The rows of a group lie close to one hidden flat surface of 10 dimensions, which may be shifted away from zero. Surfaces can cross.
In the rows, 128 means zero.
Some rows, each with its group after it:
[ 45 135 191 136 146 173 137  65 111 209 109 104  98 202 123 233] => J
[135 162 132 141 160 126 126 119 169 170 106 136 128 116 151 178] => J
[152 148 157 128 169 204 110  63 163 119 101  99 137  87 134 152] => X
[ 91 134 119 109 119  85 129 126 132 162 124 159 117 138 109 155] => G
[144 104 126 150 150 120 167 125 133 132 104 107 136 141 157 121] => V
[105 136  46 163 164 189 149 114 130  85  84  70  55 114  86 100] => G
[171 106 143 139 130 111 111 151  96 138 150 139 155 121 152 119] => V
[137 113 113 119  99 206 124  98  94 102 152  62 119 133 140 167] => P
[125 118 132 132 102 134 141 161 109 110 142 106 115 154 151 104] => G
[174 136 129  86 108  27 159 102 157 128 119 171  70  89 170  84] => V
[ 82 169 142 133  94 127 162 102 175 143  58 140 131 114 140 134] => G
[113 130 154  85 129 181 141  72 164  95 102 138 112  79  74 111] => X
[101 126 117  99 141 160 116 104 131 146 115 140  94  98  82 160] => K
[192 108  90 147 112 146 171 112 122 113  98  90 146  88 182 137] => V
[158 138 122  95 107 108  93 116 124 135 146 140 112  94 175 133] => J
[109  84 158 108 137 115 186  65 115 156 118 126 109 152  91 162] => P
[ 95  78 117 125 139 124 156 135  97 135 130 113 112 171  87 130] => X
[136 141  98 110 117 172 107 121 154  78 172  86 136 136 117 137] => G
[ 83 154 128 123 115 155 131 145 125 132 103 141  76 108 109 120] => G
[130  71  70 135 184 126 112 119  86 146 124 125 120 126  73 140] => K
[135 172 191 137 139 100  84 152 124 187 139 164 109 132 189 153] => J
[107  61 103 140 210  98 125 156  85 145  92 155  98 131  75  71] => K
[139 138  82 149 146 159 134 151 124 103 151  97  92 134 100 137] => V
[148  74  98 115 198  66 125  58 167 102 118  95 138 165 136  78] => P
[114 103 141 141 116 136 127 144 113 139 120  96 156 173 183 122] => J
[114 138 111 110 129 141  57 153 130 114 131 132 149 113 150  96] => X
[103 153 148 117  92  87 130 116 141 119  72 163 114 107 157  66] => J
[142 105 114 147 111  74 171 139 121 125 122 120 145 158 155 110] => G
[128 147 102 131 123  88 112 149 120 128 147 148  89 128 122 113] => P
[135 136 173 170 141  74 186 109 133 119 112 137 102 167 129  84] => P
[149  93 143  95 167 152 114 133 152 127 159  98 123 147 155 134] => J
[106  65 150  61 111 166 153 112 124  81 128  96 110 138 129  71] => J
[140 120 117 109 124 170 145 122 133 103 139 125 112  94  81 137] => J
[120 154  82 163 103 184 154 108 102 122 110 113 117  94  70 182] => K
[143 100 144 137 186 140 140 100 124 148 131 110  96 149 117 146] => K
[138  88 103  96 174 100 151  86 151 137 141 103  65 155 136 144] => K
[150 178 168 198 157  97 121 167 157 129 159 123 161 188 160 117] => G
[ 93 132 136  87 107 153  90 147 132 113 119 157 144  92 107 102] => X
[196  58 113 154 183  86 179 115  93 158  82 134 127  93 153 123] => V
[105 141 127  90 159 148 112 152 200 135 130 150 142 108  99 139] => P
[145  97  94 134 149  59 138 163 109 156 137 154 133 137 119 124] => X
[132 133  45  99  75 133  68  82 160  64 147  91 233 117 138 130] => X
[188 154 166 134  90 143 168  91 144 140 137 103 130 115 198 185] => V
[116 148  70 119 102 144 106  91 134 120  97 108 127 100 148 145] => P
[148 107 100  96 113 104 168 107 162 129  88 117 119 102 180 125] => J
[128  91 144  99  96 130 151 125  99 120 113 116 114 126 158  98] => G
[145 121 135  85 105  93 141 106 134 148 107 180 149  62 114 133] => G
[113 192 100 172 112 116 144 122 148  97 154 111 103 163  89 137] => K
[112 147  85 146 154  90 103  72 153 132 136 115 156 167 106 156] => X
[153  87  95 133 163 118 119 116 136 141  50 151 203  55 140  99] => V
[142 118 128  99  91 152 119 161 129 104 112 151 184  69 122 101] => X
[171 121 135 118 168 135 139  63 158 133 142 101 111 126 140 169] => V
[139 102 166 132 189 165 119 160 135  95 102 127 105 103 131  41] => K
[227 141 153 128 121 147 131  72 124 138 140 134 153  60 158 182] => X
[120 129 147 123 133 152 121 144 111 105 158 141 114 127  70 110] => J
[132 124 169 120 151 121 150 141 130 138 106 153  75 107 134  92] => K
[121 152 123 124 166 133 117 125 184 127 143 132 132 130  95 143] => P
[ 67 134 170  73 115 100 135  93 167 157  91 165 114 129 133 124] => V
[113 127  87 149 107  86 181 170 132 139  83 154 140 117 113 119] => G
[105  93  77 124 154 152 161  78 164  98 131  58 135 179  97 154] => P
[113  95 166 125 108 163 129 148  99 129 154  82 153 186 165 131] => G
[101 162 125 105 127 136  80 150 135 168 137 181 120  92  92 170] => P
[135  99 154  69 106 119 170 125 162 110  82 148 112  78 165  67] => J
[160 151  95 147 150 101 102 114 131 118 138 147 143 102  95 130] => K
[121  93 143  78  95 160 144 113 116  96 116 119 118 101 132  92] => X
[137 126 122 135 139 145 130 109 133 116 119 114 138 122 123 125] => K
[100 117 179 111 143 158 133 125 167 121  85 129 152 127 149  97] => V
[160 179 199 122  84 171 109 186 117 150 161 155 118  92 176 160] => P
[163 135 170 141 147  97 202  83 165 130 146 114  95 161 129 149] => P
[124 102  89  78 120 133  70  43 117 160 122 118 170 104 143 198] => X
[151 104 120 107 138 142  94 117 117 114 154 117 150 119 132 128] => V
[140 137 145 132 101 116 135 112 106 125 116 133  95 114 155 111] => P
[136 118 123 123 125  82 128 150 123 164  96 187 187  84 116 133] => J
[135 135 131 111 146 110 123  92 169 135 100 155 154  91 119 126] => G
[150 120 116 161 147 119 147 126 129 151 125 113 142 142 138 160] => V
[156  84 144  91 117 115 176  99 120 118 108 132  96  89 132 104] => X
[131 145 124 132 113 148 148 161  86 137 145 146  48 103  94 138] => K
[131 142 131 135 119 154 189  93 162 109  84  97 103 116 146 124] => K

New rows. What belongs after each?
[105 126 144 112 115 133 117 116 109 108 158  93  53 176 159 102] => G
[ 67 178 100 127  91 124 130 150 161 156 134 153 136 146  89 191] => G
[ 90 154  50 100  97  87 145 129 167 133  98 144  93 102 115 134] => P
[146 152 149 164 159 132  93  80 107 108 118 126 123 116 116  94] => P
[123 129 140 106  97 162 128  80 123  91 140 103 128 126 119 119] => X
[197 136  76 148 131  99 161 119 151  94 129 103 115 107 168 104] => V
[129 133 107 114 148  84 128  81 186 140  83 128 148 119 167 123] => P
[121 159  95 186 162  97 145 183 150 131 130 133 115 159 110 120] => V
[132 129 134  85 108 136 121 153 136 100 133 156 100  82 118  81] => G
[128  91 122 112 120 131 141 147 127 121 112 137 155 110 128 101] => G
[141 121 141 158 115  82 151  65 100 147  97 115 129 154 177 132] => P
[173 124 108 158 121 159 113 113  87 119 138 112 173 106 126 150] => K
[174 122 100  91 105 155 117  99 116 105 126 126 111  55 138 128] => V
[166 143 116  83 164  63  52  96 161 117 187 171 126 107 111 118] => V
[173 156 134 160 104 124 139 123  75 141 151 141  81 109 122 162] => G
[125 118 114 154 134 124 184 115 145  91 137  99 141 166  81 115] => X
[150 134  96 126  91  95 155 106 121 103 146 107  96 135 139 121] => G
[143 132  78 141 120 113 147 119 152 123 100 120 157 110 134 134] => J
[166 150  85 120 144 124 120 100 202  83  77 131 168  58 156  83] => V
[114 147 148 161 167 171 133 145 120 156 137 124 102 142  90 178] => V
[148 115 192 137  91 183 197 186 105 115 128 159 163  81  76 124] => X
[ 79 105  98 133 154 167 148 154 110 124 128 102  65 153  73 128] => V
[160 117 140 132 102 111 176 160 102 163 134 137  95 120 156 170] => J
[134 136  92 137 124  98 129 136 170  93 117 133 183 117 124  91] => X
[ 86 144  61 125 118 183 121 179  78 113 146 141  31  88  22 142] => K
[172 116  98 114 114 149 168  54 139  86  66 111 122  45 135  99] => G
[ 89 196 128 113 117 112 114 136 183 139 122 177 106 105  96 139] => G
[109 137 161 114 109 153 153 123 131  97 132 146 120 114  69 104] => X
[112 116  34 120  89  65 183 143 127 117 114 132  96 124  95 123] => G
[134 121  55 133 149 155 123 151 123 109 141 120 122 104  64 141] => G
[118  88 108 113 137 134 156 171 133  86 131 119 113 131 100  66] => X
[152 106 119 107 122 160 156 128 130 106 150  96  97 122 128 136] => J
[151 137  85 143 115 125  84  93 107 130 176 103 183 152 129 193] => X
[123 122 148 144 165 110 128 102 138 139 124 123 127 156 121 127] => K
[ 52 136 148 144 179 158 133 157 153 148  86 162 144 136  46 121] => X
[137 109 117 129 205  54 147 113 185 120 125 124 104 168 129  76] => V
[129 154 130 164 184 160 137  87 156 116 143 113 124 144  60 159] => X
[187 121 160 181 174 126 137 149 119 149 153 115 150 149 158 149] => V
[183 198 151 215 140 183 132 111 125 101 136  89  98 126 150 138] => G
[112 149 120 110 138 174 119 116 158 121 140 128 115 108  79 160] => P
[ 93 133 132 114  83 163 111 100  86 145  82 132 125  97 139 136] => P
[149 176 145 168 132  47 151 138 111 154 113 174  53 124 142 101] => G
[120 144  63 173 121 130 166 197 148  93 117 115 131 136 104 100] => G
[138  75 164  81 155 115 183  61 162 123  96 103  83 128 166  95] => V
[122 121 141 136 122 100 114 116 117 133 123 142 169 142 137 115] => K
[143 128  83 137 107 128  99 108 109 109 127 119 190 112 123 135] => K
[104 135 163 149 124 215  63 159  49 115 161 130 126 130  81 121] => P
[122 153 134 164 114 160 139 178 116 140 132 131 154 133 117 153] => G
[132 171 128 140 139 174  89 130 167 119 136 123 179 112 125 153] => V
[129  93 123 107 136 172  95 138  97 142 143 113 137 117 126 155] => X
[113 137 119 153 147 122  93 113 105 134 131 131 134 145 105 126] => P
[177  99 163 118  93 152 132 142  94 114 163 115 158 114 155 128] => G
[162 188 163 158 173 180 129 100 169 109 116 132 107  80 109 128] => K
[162 110 129 157 140 184 139 123  90 147 151  94 128 128 124 190] => V
[ 90  91 153 111 124 111 155 133 106 143 115 125  94 164 139 109] => K
[129 154  91 153 135 104  92 152 161 120 143 130 198 146 134 133] => V
[ 50 109 117 113 154 120 127 135 182 130  86 110 157 179 132 102] => G
[130 143 158 123 119 100 165 155 137 123 135 154  83 128 114 108] => P
[180  89 149 150 130 186 235 101 127 114 129 112 177  99  59 184] => X
[108  94 162 116 119 187 104 135  95 157  90 113 160 116 179 141] => X
[122 125 122 159 151 141 150  92 115 139  67 119  96 111 131 121] => G
[121 142 162 129 153 132 111  82 152 112  71 142 142  94 141  77] => P
[ 93 132 173 139 127 139 167 119 155 159  87 125 143 150 153 152] => V
[ 82 125  69 139 119 162 126 154 124 111 152  93 130 171  81 150] => P
[ 99 147 102 111 115  85 138 116 126 149 111 170  77 105  84 135] => P
[185  77 168 106 158 124 156  74 102 159 128 126 102 102 150 153] => V
[144 130  61 110  67  84 131  87  91  75 155  98  75 132 142  98] => J
[125 129 155  98 135 125  66 132 130 129 135 157 156 107 141 113] => J
[144 172 140 188 134 148 134 205  89 141 143 158  89 108 104 132] => G
[128 140 132 152 183 143 125 123 182  93  87  99 117 133 163  57] => X
[134 131 133 122 107  79 106 130 107 158 174 145 153 162 140 171] => V
[174 136 143 145 132 114 184 140 165  96 111 105  93 124 182  77] => V
[149 208 129 135 107 185 136 129 175  63 155 107  74  98 118 110] => K
[114 107 103 100  57 141 192 119 109 118 129  86  80 143 161 147] => K
[106 152 126 139  83 140 147 155  81 157 134 143  75 120 108 166] => G
[161 109 141  96 162 188 120  90 120 101 156 108  69  92  92 131] => X
[139 116 155 136 167 101 102 150  96 165 149 163 113 138 114 136] => G
[157 127  56 126  84 138 177  87 134  93 114 102 133  82 111 149] => G
[ 91 119  80 114 104 159 120 129 143 104 107 100 154 131 125 119] => V
[102 182  68 164 139  84 120 151 144 105 139 147  87 143  75 106] => P
[103 147  99  74 133  82  99  92 171 106 115 179 119  84  67  90] => X
[139 141 192 110 134 122  85 159 139 144 121 143 132 121 206  88] => J
[ 84 132 114 147  85 107 152 126  92 140 152 114 110 196 105 162] => K
[118 111 109  97 167 123  76 151 131 158 113 170 133  83 107 136] => X
[173  97 121 105 127  95 116 117 135 105 121 128 168 103 170  84] => V
[180 138 151 141 170 169 117 107 149 128 137 114 147 100 137 152] => V
[ 92 132 186 105 149 109 109  98 144 165 152 137 109 181 128 153] => K
[193 101 105 113 123 126 175 177 131  77 172 116  88 105 120  93] => J
[159  75  59  97 179 118 127 112 152 116 123 115 141  96 110 125] => X
[176 108 176 111 108 159 179 107  89 150 105 136  68  66 157 148] => V
[117 134 113 110 162 114 141  44 174  98 118 125  94 125  76 111] => X
[118 162 152 152 172 201 112 151 181  96  78 126 150  81 116  78] => G
[118 172 144 150 160 122 129 174 213 115 118 136 160 146 137 108] => P
[ 85 126  76 193 129 122 135 211 114 131 131  97 169 206 118 124] => V
[136 120 152 136 134 138 120 131 119 162  87 152 196  94 145 148] => V
[184 158 119 137  92 115 155 154 130  93 154 120  78 105 169  99] => V
[150 108 117  81 139 138  95 114 161 131 103 147 184  69 147 128] => J
[138  77 101 120 184 134  79 133 105 122 110 144 158  96 100  97] => K
[165 172 138 172 156 109 111 114 116 118 172 112  69 157 139 126] => G
[117 139 130 156 160 145 185  63 151 159  47 129 121  94 101 165] => K
[115 108  54 145 150  85 115 153  91 115 137 141 105 133  66  96] => K
[ 90 169 125 175  84 100 141 225 137 122 140 132 145 186 153  94] => V
[ 36  89  94  96 137 149 110 123 110 134  87 145 133 126  38 122] => P
[151 131 146 132 138 149 161  86 157 119  94 107 124 115 157 127] => K
[ 79 150 139 137 127 166 123 184 124 135 118 140  99 140 110 120] => G
[120  77 138 138 129 142 160 175  88 143 122 117 134 146 132 119] => X
[111 150 132 148 191 165  90 114 142 150 118 135 123 123  91 154] => G
[ 51 165 162 135 123 167  78  49 114 143 131 107 120 185 102 172] => X
[117 143 116 145 164 159 105 127 108 135 150 137  91 122  56 159] => K
[ 97 165 136 109 115 115 112 116 190 128 142 131 164 157 133 152] => G
[184 150 110 146 100 113 124 116 159  95 112 115 209  98 190 110] => X
[102 149 135 140 123 126 127 216 133 141 136 169 135 124 101 116] => G
[180 117 141 148 147 189 117 106 108 106 132 102 141  92 129 128] => G
[165 172  53 151  74  69 109 165 101  80 177 144 110 113 108  98] => K
[138 136 116  99 127 108 156 159 171 121 163 131  98 133 126 137] => P
[116 172  96 166 110 108 156 172 155 108 130 119 117 154 127 110] => G
[ 92 190 138 132  62 128 152 154 136 151 119 162 115 118 120 166] => G
[113  52 138 107  97 130 187 145  41 125 189 111  68 178  67 138] => X
[114 159 142 140  95  71 152 129 147 161 123 155 142 158 147 155] => G
[135 158 102 126 131 126 117 135 150  99 182 107  90 148 115 135] => V
[119 148  80 134 105 194 160 127 128  95 133  89  66 105  88 150] => K
